There are 4 nested groupings, the coarsest first. Each group lies inside one group of the grouping before and may be the whole of it. The rows also spread widely along 12 directions, which tell nothing about the answers.
In the rows, zero is written as 128.
Some rows, each with its group in each grouping after it:
[146 168 125 114 120 138 120 142 201 114 153 120  98 130 103 123 142 128
 107 138 114 129 172  92 143 120 121] -> kup Z_881 Z_160 Z_782
[142 112 120 124 126  68  84 130 116 143 156 134 107 110 136 156  89  73
 123 130 159  95  87 128 172 139 167] -> sil Z_361 Z_821 Z_49
[100 135 126 152 139 116 126 122 123 124 127 166 132 124 118 132 119 158
  65 133 127 108  89 126 139 116 108] -> dof Z_290 Z_866 Z_435
[114 112 132 138 141 136 141 126 140 120  92 170 150 125  86 100 120 135
  86 130 136 134  91 115 141 151  91] -> dof Z_693 Z_887 Z_697
[174 106 131 110  80 161 116 126 158 115 177  98 114 148 148 147 171 128
 122 115 127 147 177 117 115 115 124] -> sil Z_619 Z_674 Z_19
[161 100 132 109 108 126 128  95 126 153 120  99 156 135 101 149 101  71
 162 109 151 142 130 123 142 161 151] -> Neti Z_296 Z_139 Z_636
[139 115 111  93 153 121 113 119 143  89 136 156 108 111 113  91 124 117
 167 188 113 149 129 132 125 141 150] -> kup Z_881 Z_176 Z_819
[158  86  94  74 113 124 127  96  88 107 200 123 167 127  85 132  88 111
 174 166 117 128 126 151 121  89 171] -> kup Z_871 Z_658 Z_345
[158 175 108 103 137 173 124  92 177 149  98 108 105 146 153  85 175  87
 164 171 127 171 187 107 105 172 154] -> dof Z_859 Z_150 Z_916
[133 174 139 130 115 150 140 114 175  96  97 141 129 135  89 104 157 125
  84 136 119 163 150  97 134 156  76] -> kup Z_881 Z_537 Z_11
[151 204  69 177 100 154 138 122 144  64 153 112 105 139 145 116 191 169
   5 146 107 170 183 110  89 158  87] -> Neti Z_613 Z_6 Z_565
[112 124 144 117 105 157 143 127 162  77 137 129  63  86  97 165 131 187
 150  75  90 113 179 116 175 132 118] -> dof Z_290 Z_671 Z_257
[188 104 122  96  53 157 116  95  92  92 133  82 133 156 137 143 164  81
 134 123 137 188 165 148 122 162 108] -> dof Z_290 Z_862 Z_714
[140 114  86 177 118 122 140 164 156 108 150  77  58  86 119 195  99 189
 110  73 119 122 183 118 151 183 154] -> Neti Z_296 Z_139 Z_822
[148  54 162  82  89 111 115 144 100 140 121  88 128 168 152 151  97 121
 151 148 123 167 135 151  99 144 109] -> sil Z_619 Z_674 Z_931
[111 108 111 151 133 133 141 123 133 124 152 148 123 100 113 151 110 169
  82  90 102  86 100 133 144 124 126] -> Neti Z_296 Z_430 Z_705
[109  96 182 110  93  72  97 146 110 108 217 159 161 173 112 202  96 183
  92 149 131 114  99 126 123   5 103] -> kup Z_881 Z_537 Z_75
[124 108 144 116 115 143 163 120 141 158 155 113 181 164  86 154  93 173
 119 124 119 135 146 109  93  79 119] -> Neti Z_613 Z_396 Z_820
[129 176  95 121 142 128 117  77 123 113 133 119  75  95 153 143 132 122
 179 146 107 138 168 135 126 160 188] -> Neti Z_613 Z_6 Z_311
[126 122 143 141 117 106 127 113 135 128 138 136 157 141  98 161 104 133
 113 124 154 147 126 106 127 115 129] -> Neti Z_296 Z_430 Z_940
[129 117 108 128 118 174 152 102 127 133 115 102  96 103 126 153 125 158
 157  93 102 125 166 143 134 169 144] -> dof Z_859 Z_150 Z_793
[103 181 108 159 139  72  97 133 123 133 155 147  99 128 125 158  96 130
  60 147 139  92 101 114 160 105 147] -> dof Z_208 Z_53 Z_23
[110 145 126  80 159 132 134 110 150 191 145 123 128 143 114 124  82 133
 178 173 101  97 144 111 117  76 180] -> dof Z_290 Z_862 Z_453
[139 130  71 132 144 162 128  81 108 127 149 113  86  97 151 140 142 142
 177 130 111 128 161 157 120 154 195] -> dof Z_208 Z_53 Z_622
[139  96 105 151 159  98 111 159 175 129 158 160 114  94  80 144  95 127
 137 118 182 104 108  95 173 128 173] -> dof Z_693 Z_887 Z_604
[162 129 125 100  81 144 103 127 139  82 164 116  99 148 146 128 171 120
 100 139 113 148 159 124 134 121 110] -> dof Z_290 Z_671 Z_792
[ 94 143 153 113 153 114 126 107 135 161  96 135 101 123 152 133 101 139
 163 147 110 127 136 126 121 143 147] -> sil Z_361 Z_821 Z_959
[159 159  82 102  98 108  74  66  60  47 178 143 127 129 168 117 174  79
 118 199 120 164 125 169 111 130 149] -> kup Z_762 Z_237 Z_100
[169  60 154  83 109 131 109  99 144 113 152 155 158 128 109 123 139  76
 176 119 149 139  97 128 143 120 138] -> Neti Z_613 Z_6 Z_565
[110 187 141 150 105 171 150  97 169 124 148 129 149 139 103 156 164 176
  78  98 110 128 172  98 119  94  96] -> kup Z_762 Z_237 Z_100
[161  92 131 101 116 102  95 141 123 127 140 110 114 148 149 141 120 101
 150 163 134 159 125 146 117 147 138] -> kup Z_881 Z_537 Z_75
[171 132  92 153  98 100  90 134 128 103 159 114 103 123 127 164 131  90
  98 124 178 139 136 119 160 158 154] -> dof Z_859 Z_150 Z_793
[179  98 136  76  73 159 137  94 131  94 140 104 150 141  96 121 141  87
 149 120 118 165 155 127 129 143 109] -> Neti Z_613 Z_6 Z_565
[121 102  96 147 157 133 139 136 153 100 114 137  67  66 124 133 113 169
 143  98 100 116 130 138 149 190 152] -> Neti Z_613 Z_396 Z_820
[142 108 124 141 166 138 137 136 183 147  98 137 135 138 128 104 135 144
 147 158 151 179 143 102  85 168 140] -> Neti Z_613 Z_6 Z_311
[132 169  87 160 157 118 124 165 161 165 136 101 116 177 158 125 126 174
  76 201 143 169 174  97  60 126 144] -> dof Z_290 Z_862 Z_714
[128 124  85 171 163 142 118 107 145 115 148 179 112  83 148 109 165 146
  89 122 138 107  99 128 131 153 147] -> sil Z_361 Z_821 Z_49
[102  83 156  96 132 136 163 161 129 190 116  84 132 167 112 163  54 198
 163 141  97 136 163 126  91 107 127] -> dof Z_693 Z_887 Z_697
[163 103 102 116 128 178 143 138 157 134 132  91 124 149 151 105 157 150
 139 149 102 177 176 138  75 167 129] -> kup Z_871 Z_658 Z_345
[128 120 129 121 125 139 132  90 115 115  63 111  84  94 138 131 125 110
 182 118 123 168 158 146 135 223 137] -> sil Z_619 Z_674 Z_931
[134 177 119 135 120 151 116 137 191 119 160 127  81 133 143 132 171 152
  83 124 111 114 171  92 139 109 128] -> dof Z_290 Z_671 Z_792
[162 119 103 134 100 155 151  82 109 104 102 107 156 103  70 133 122  85
 146  95 148 170 144 137 150 205 126] -> kup Z_871 Z_658 Z_345
[163 138  97 120 114 138 121  70 108 167 161 104 155 127 127 146 123  72
 151 129 158 126 141 128 125 133 181] -> sil Z_361 Z_821 Z_49
[170  77 130 141 120 145 100 139 165  99 120 133  93 131 159 127 184 120
 147 121 162 184 145 127 127 179 132] -> dof Z_208 Z_53 Z_23

New rows, each followed by its group in each grouping:
[165 142  88 118 132  80  87 167 139 106 163 106 106 159 151 114 119 105
 106 215 141 177 150 120  99 146 153] -> kup Z_871 Z_658 Z_345
[127 116 107 129 118 174 156  87 125 102 132 118 126  89 100 150 134 165
 159  94 100 134 163 145 129 155 135] -> kup Z_762 Z_237 Z_100
[ 75 210 115 123 159 119 136  85 123 156 113 136  93  96 113 140  85 139
 124 136  74  75 126 135 151 129 151] -> kup Z_881 Z_160 Z_782
[100 164 160 113  95 159 141  79 105 134 118 137 152 161 129 141 147 147
  84 121  93 126 129 133 118  98  81] -> dof Z_290 Z_671 Z_257
[127 172 103 120 121 139 132  82 124 126 142 117 105 107 127 142 124 118
 128 114  96 108 144 132 142 138 156] -> Neti Z_613 Z_396 Z_820
[128 135 122 115 123 123 118 113 118 144 148 123 131 148 131 145 115 132
 127 152 127 129 136 126 118 101 146] -> dof Z_290 Z_862 Z_453
[102 123 134 103 147 122 148 144 161 144 104 117  81 108  82 137  63 155
 161 126  96 107 149 112 162 141 142] -> dof Z_208 Z_53 Z_23
[110 151 151 119 148 147 144 109 175 183 107 109 119 147 140 142 119 154
 160 131 103 136 171 104 103 130 149] -> Neti Z_296 Z_139 Z_822
[168  84 108 128  97 141 120  67  80 106 161 139 171 116 122 148 145  90
 134 104 151 140  96 159 128 142 144] -> Neti Z_613 Z_6 Z_565
[140 114 153 156  78  75  80 117  91 105 180 146 152 155 143 195 135 116
  69 121 185 140  98 126 135  89 115] -> sil Z_619 Z_674 Z_19
[135 141  92 165 145 124 113 127 141 156 140 115 118 117 151 152 133 130
 106 124 140 120 125 133 120 159 160] -> kup Z_762 Z_237 Z_100
[ 94 140 122 128 128 140 166 147 102 186  80  70 104 140 135 147  65 168
  76 118  51 102 126 161 111 177  93] -> kup Z_881 Z_176 Z_819
[114 118 141 116 143 131 134 120 150 162  85 123  97 104 108 143  92 116
 171 102 122 111 128 122 166 165 148] -> dof Z_290 Z_862 Z_453
[116 101 149 167 137  98  88 126 137  94 128 203 126 122 144 142 159 143
  92 127 174 136  72 125 147 128 114] -> dof Z_859 Z_150 Z_916
[144 128 133 109 112 143 117  91 138 112 108 121  89  83 120 142 135  74
 179  78 115 122 131 145 188 192 148] -> kup Z_871 Z_658 Z_345
[132 140 125 176 126 121 114 139 167 137 163 127 111 136 132 191 136 173
 119 113 176 140 168  95 126 109 158] -> dof Z_859 Z_150 Z_793
[ 99 174 139 168 140 138 149 122 138 167  83 125 148 161 133 136 132 166
  55 138 118 153 128 122  89 151  81] -> kup Z_881 Z_537 Z_75
[162 141 139  88  78  94  89 105 125  96 168 115 117 138 114 151 123  66
 141 148 151 143 151 110 158 111 142] -> sil Z_619 Z_674 Z_19
[104 120 116  92 128 187 181  59  78 178  84 117 166 123  95 111  91 128
 137 112  69 100 105 163 121 145 114] -> dof Z_290 Z_862 Z_714
[132  95 113 139 144 158 137 130 151 119 121 139 106 121 134 118 147 169
 132 131 120 149 140 132 113 152 130] -> dof Z_208 Z_53 Z_23
[163 104 145 149 109 108  80 118 139  77 121 175 136 139 160 108 195  85
  85 144 187 188 101 117 127 168  96] -> sil Z_361 Z_821 Z_49
[ 93 217  82 167 164 125 133 117 140 138 122 149 104 119 124 115 124 158
  55 158 115 108 134 106 125 134 136] -> dof Z_693 Z_887 Z_604
[147  85  92 179 154 120 110 128 128 105 148 150 124 102 137 152 144 160
 140 134 174 165 124 144 105 164 161] -> kup Z_881 Z_160 Z_782
[174  82  82 112 117 118 119 101 103  53 154 150 143  90  65 114 118  95
 153 153 153 162 115 144 148 162 143] -> kup Z_881 Z_537 Z_75
[129 177 128 130 124 138 131  88 139 128 120 116 128 129 116 145 134 116
 155 132 133 162 171 116 126 149 148] -> kup Z_871 Z_658 Z_345
[153 109 108 129 128 121 100 105 125 105 154 151 115  98 125 138 142  98
 135 122 139 120  98 146 156 147 149] -> kup Z_881 Z_537 Z_75
[112 163 118 142 152 110 121 159 146 158  92 101  76 140 166 132 112 152
  89 160  93 137 138 135 107 178 118] -> kup Z_881 Z_537 Z_75
[111 114 134  85 133 141 140 122 137 161 124 103 107 112 120 141  86 139
 165 117  68  88 132 146 141 135 142] -> kup Z_762 Z_237 Z_100
[114  67 148 125 151 101 124 147 123 122  92 168 141 137 134  99 108 149
 108 168 135 159  84 133 103 160  95] -> sil Z_361 Z_821 Z_49
[132  70 133  83  89 147 141 123  62 124 147 100 153 166 140 138 105 157
 100 148  64 134 110 185  86 115  85] -> kup Z_881 Z_176 Z_819
[114  67 136 162 146 166 150  93 129  95 110 184 151 102 121 122 164 194
 136 112 145 166 118 137  95 152 107] -> sil Z_619 Z_674 Z_931
[120 127 110 113 181  90 115 129 151 181 121 160 135 106  90 104  67  79
 125 157 128  72  53 122 162 138 161] -> kup Z_881 Z_537 Z_11
[ 93 125 133 107 144 131 140 125 138 127 166 160 138 145 107 133  99 205
 121 171  98 111 135 116 102  54 130] -> dof Z_859 Z_150 Z_793
[ 97 126 160 104 145 113 107 118 125 206 144 109 103 160 186 188  95 161
 196 151 114 110 147 139 101  81 187] -> dof Z_859 Z_150 Z_916
[132  99 156 139 131 108 125 193 200 162  88 125 110 143  99 133  93 124
  84 108 152 121 110  88 163 166  95] -> dof Z_859 Z_150 Z_793
[100  67 174 108 138 131 137 119 116 157  91 138 124 116 129 159  93 153
 172 100  97 116  89 163 136 149 115] -> kup Z_881 Z_537 Z_11
[137 102 147 121 100 111  98 150 115 117 149 126 120 167 161 155 138 141
  97 144 136 151 124 135 114 112 108] -> dof Z_693 Z_887 Z_604
[108 119 120 145 111 113 129 119  82 121 159 126 130 118 125 181  97 164
  91 102 103 102 103 160 138 119 124] -> kup Z_871 Z_658 Z_345
[124 155 131 119 115 111 124 101 108 135  94 117 129 143 127 124 110 100
 107 157 129 153 131 126 120 162 114] -> sil Z_619 Z_674 Z_19
[139 151  93 133 156 118 106 116 156 119 150 152 117 128 148  99 148 120
  97 172 122 128 121 113 114 133 153] -> Neti Z_296 Z_139 Z_636
[114 117  84 142 173 136 121  99 135  88 134 177  79  64 129 120 136 165
 173 143 123 119 127 141 143 155 181] -> dof Z_859 Z_150 Z_916
[129 141 147 110 165  63  77 144 169 159 134 137  88 143 170 140 105  99
 177 185 149 140 127 107 122 126 188] -> Neti Z_613 Z_6 Z_565
[183  97  68 146 102 115 115 161 116  86 145  94 109 131 140 115 133 119
  64 159 147 176 147 132 107 196 115] -> sil Z_361 Z_821 Z_49
[139 126 101 131 113 116 122 113 105  87 110 144 119 104 115  99 126  96
  68 136 124 133  98 136 151 187  98] -> sil Z_361 Z_821 Z_49
[140 129 120 108 132 120 110  90 120 143 144 122 114 107 124 159 111  95
 186 128 129 118 126 142 147 137 178] -> kup Z_881 Z_537 Z_11
[132  90  79 147 149 135 142 175 128 157 127 103 116 148 149 120  99 186
  73 163 109 131 125 142  81 158 125] -> dof Z_859 Z_150 Z_793
[165  69  83 118 104 123 116 150  96 155 210  94 141 147 134 165  96 137
  97 132 127  93 110 151 118  86 158] -> dof Z_290 Z_862 Z_453
[131  91 179  99 114  81  99  82 106 100 118 175 161 129  98 150 106  81
 184 139 170 161  87 127 150 123 135] -> Neti Z_613 Z_6 Z_311
[124 119 151  93  73 166 152  49  70  69  86 117 111  97 120 147 139 120
 159  78  71 150 141 174 149 188  90] -> Neti Z_613 Z_6 Z_565
[136  87 156  75  89 210 157 103 151 156 144 113 132 142 117 124 148 137
 123  71  60  83 127 142 146  98  93] -> dof Z_208 Z_53 Z_23
[112 138 140 129 125 116 122  91 135 104 143 157 105  85 103 160 115 134
 154 103 136 111 137 114 170 124 149] -> sil Z_361 Z_821 Z_49
[155  81 125  80  93 138 123  86  99 121 182 134 177 143 108 128 119  97
 114 126 105 101  89 145 134  88 126] -> Neti Z_296 Z_139 Z_636
[108  95 211  86 126  92  95 186 202 125 131 135  88 159 147 157 117 169
 164 147 109 144 150 102 129  93 108] -> kup Z_762 Z_237 Z_100
[150 225 107 132  95  77  82  49 103 107 185 140 162 147 106 157 134  42
  93 163 175 134 132  95 153  88 169] -> Neti Z_296 Z_139 Z_822
[144 163 107 132 140 134 115  96 152 110 144 139 119 117 114 126 146 113
 154 157 145 155 161 113 124 136 163] -> kup Z_881 Z_176 Z_819
[143  91 130 133 123  97 102 161 157  87 162 168 124 128 121 113 132 139
  70 150 148 133 100 108 136 118 104] -> sil Z_361 Z_821 Z_959
[137 112 146 149 122 134 137 117 151 161  93 123 151 137 109 140 123 113
 118 107 167 153 129 107 125 167 116] -> sil Z_619 Z_674 Z_19
[131  64 150 134 149 105 112 168 174 111 126 168 111 121 134 122 126 154
 117 129 135 135  90 119 129 144 114] -> Neti Z_613 Z_6 Z_565
[140 141 162  92 113 124 106 132 171 135 159 123 117 173 162 134 149 131
 128 160 109 145 155 106 101  86 125] -> Neti Z_613 Z_6 Z_565
[ 95 170 156 122 144 148 132 104 158 155  92 117  65 120 183 147 143 159
 157 113  72 124 162 133 117 156 138] -> Neti Z_613 Z_6 Z_565
[151 176  93 124 116 169 119  58 134 102 171 133 121 126 136 137 180 127
 161 149 138 153 190 119 113 109 176] -> dof Z_859 Z_150 Z_793
[139  85 126 127 111  66 102 138 102 129 190 126 152 141 107 188  66 126
 116 138 157 119 101 126 135  86 159] -> Neti Z_296 Z_430 Z_940
